There are 5 hidden switches. A switch that is on adds its own fixed numbers to the row, and there is some noise. The rows also spread widely along 6 directions, which tell nothing about the answers.
Known rows, each followed by its switches (1 for on, 0 for off):
[ -3  -8  -2   2  27  -6  -4 -12   1  -5   2   1  -7  22] => 0 1 0 0 1
[-12 -13  -3   2  34   3  -2 -53  21 -12   1  11 -12  36] => 1 0 1 1 1
[  6  25  -5   9  17   9 -21 -27  -4  -4 -19 -15  -2  23] => 0 0 0 1 0
[  2  10 -15   1  42   8 -13 -23  40 -28  -4  16  -1  33] => 1 1 1 0 1
[  2 -14   4 -26  22  -5  -2 -24  39 -16 -32  14  -9   3] => 1 1 1 1 0
[ -2  -9 -17   5   1  16  17 -12  16 -10 -43  35   0  29] => 0 1 1 1 1
[ 19  24  -9 -33  14 -17   8   9   5 -12 -28  -9  -3 -13] => 1 1 1 0 0
[ 14  -1  -3 -13  16   0  -2 -25   8  -8 -27   5  -1  16] => 0 1 0 1 0
[ -1 -25  -6   2  25   1 -16 -43  12 -11 -29   2  -7  30] => 1 1 0 0 1
[ -5   7   3  -6  28 -24 -15 -12  -6  -2   9 -29 -19   4] => 1 0 0 0 1
[ -2  -3   0 -12  13   1   1 -35  18  -4 -24   6  -8  12] => 1 0 1 1 0
[ 10   1 -13  -3  27  -3  -6 -13  17 -16 -19  10  -6  22] => 1 1 0 0 1
[ 10   5  -2  -7  28  -1 -16 -13  15 -11  -8  -2  -8  15] => 1 1 0 0 0
[ 18   4  -4 -13  13  -6   3 -11   7  -6 -30  14 -10  14] => 1 1 0 1 0
[ 11  20  -5   6   6  -2   4 -13 -20  -3 -33  -3  -9  30] => 1 1 1 1 0
[  3  -9 -14 -17  36  -3   6 -49  20 -18 -17  10   4  22] => 1 1 1 0 1
[ 22  22 -17 -51  12 -11  23 -28  26 -16 -46   2   8 -16] => 1 0 1 1 0

New rows. What belongs after each?
[  2 -16 -10 -10  35  -4   0 -36  15 -13  -1  10   3  21] => 0 1 0 0 1
[ -3   4 -16  -8  12   8   0   3  29 -12 -20  12   0  -3] => 0 0 0 0 1
[ -6  -5   8  -6  30   4  -8 -30  21 -11   4  11  -7  23] => 0 1 1 1 0
[  3  -8  11 -13  23 -11  -8 -22   5  -6  -8  -8  -9   9] => 0 1 0 1 0
[  8   0   4  -7  23  -3  -5 -22   4  -6  -1   5  -7  22] => 0 1 0 1 0
[-18 -32   4  15  23   1  -9 -45   0   4  13   4 -19  37] => 1 0 0 0 1
[  1 -18   0  -4  37 -12 -22 -40  11 -14 -15 -12 -10  23] => 1 1 0 0 1
[ -1 -11  -5  11  23   2 -21 -21  14 -13 -21   2 -12  28] => 1 1 0 0 1
[-24 -26   8   0  27  10 -15 -46  15   0  11   0  -7  16] => 0 0 1 0 0
[ 16  26  -6 -12  19  -4   0 -15  10  -9  -5   1  -8  13] => 1 0 0 1 0
[ 14  -4  -2  -9   9  -4  -1 -25  -1  -3 -36   5  -8  19] => 1 1 0 1 0
[ -6 -10  -6   9  13   8  -3 -30  11  -5 -20  14  -6  25] => 0 0 0 1 1
[ -7   3  -7   1  13   2  -4 -19  19 -12 -35   3 -11  17] => 1 0 1 1 1
[ 24  17 -18 -18  28  -2   0 -45 -16  -6 -18  -8  15  18] => 0 1 0 0 0
[ 10   0 -16 -14   3   8   5 -23 -10  -1 -51  -1   9   8] => 0 1 1 0 0
[ 10   0 -13  -5  44  -4 -24 -53  19 -25 -17  -8  -1  30] => 1 1 0 0 1
[  5 -11  -5   5  22  -5   0 -27   3  -8 -13  15 -15  38] => 1 1 0 1 1
[  1  -3   2  -6  14   0  -2 -26  13  -2  -4  10 -14  17] => 1 0 0 1 0
[  3   6   0  10   6   3 -19  14   3  -4 -27  -3 -15  15] => 1 1 0 0 0
[ 30  10 -29 -34  25  -4  16 -69 -12  -8 -42  -2  20  20] => 1 1 1 0 0
[  8 -11  -6  -9  27  -1 -15 -31  38 -25 -44   9  -6  20] => 1 1 0 1 1
[  7 -15   5  -6  17   3 -13 -19  34 -15 -27  17 -13  15] => 1 1 0 1 0
[  5  -3  -5  -7  21   2 -14 -42  -1  -6 -36 -10  -1  22] => 1 1 1 0 0
[ 10   5  -5 -13  22  -6 -12 -21  -5  -4 -12 -12   1   8] => 0 1 0 0 0
[ 17  12  -6 -25  16 -13   4 -30  -3 -10 -45 -11  -4   8] => 1 1 1 1 0
[ -8   3  -2   2  19  -4 -10 -29  11 -12 -24 -11 -13  22] => 1 0 1 1 1
[ -4  -6  11  16  14  -9 -16 -10 -29  10   2 -14 -23  29] => 1 1 0 0 0
[ 10   6  -9   8  33   4 -17 -45  -4 -15 -22  -4   2  42] => 0 1 0 1 1
[  4  27 -15   9  -5  19   6  -4  -3  -2 -39  11   2  17] => 0 0 1 1 0
[  2  -3 -16  12  30  16  -6 -49  24 -20 -31  23  -1  54] => 1 1 1 1 1
[ -6 -16  -4  -5  29  -3  -9 -29  22 -15 -24   4  -7  21] => 1 1 1 0 1
[ 18  25 -11   0  25   7  -6 -47   3  -7 -11   3  -2  33] => 1 0 0 1 0
[  4   5  -4  -6  17 -15 -10  10  -7  -7 -22 -17  -5   0] => 0 1 0 0 1
[ -4   4   5  -9  52 -17 -24 -51   6 -19   0 -27  -4  27] => 0 1 1 1 1
[  1   6 -12 -16  40  -5 -17 -36  19 -23 -26 -17   7  10] => 0 1 1 0 1
[ -5 -13  -9   0   7  14   7 -22   3   2 -21  20   1  20] => 0 1 1 0 0
[ 12  -1   1 -19  24 -13   3 -28 -10  -1  -4  -3  -4  13] => 0 1 0 1 0
[  9  -5  -4 -25  27   2 -11 -46  42 -23 -46   7   2   9] => 1 1 1 1 0
[ 22  21 -25 -14  32  -3  16 -38   8 -20 -29  11   7  36] => 1 1 1 1 1
[  3   3 -17  -3   5  13  19 -12  -5   2 -18  20   5  23] => 0 1 1 0 0
[-16  -3  11  -5  32 -17 -10 -21  18 -11   8 -12 -24  15] => 1 0 1 1 1
[  8  11  -8 -35   5 -14  28   0  19  -6 -26  11  -6 -15] => 1 0 1 1 0
[  9  22  -9 -20  37 -22  -6 -19 -13 -13 -12 -28   4   6] => 0 1 1 0 1
[-10  -3 -10   0  15  -4  10 -22  -1  -1  -1   0  -9  20] => 1 0 1 0 1
[ 11   1 -25  -3  25  19  12 -47  25 -20 -41  32  16  37] => 0 1 1 1 1
[  0 -30  11  -4  33  -3 -18 -65  12  -3  -5   5 -15  39] => 1 1 0 1 0
[ 12  15 -12   9  41  -3 -15 -33   0 -15   4  -4  -2  41] => 1 1 0 0 1
[ 11  -6  -6  -6  29  -8 -13 -42  12 -17 -30  -2  -8  32] => 1 1 0 1 1
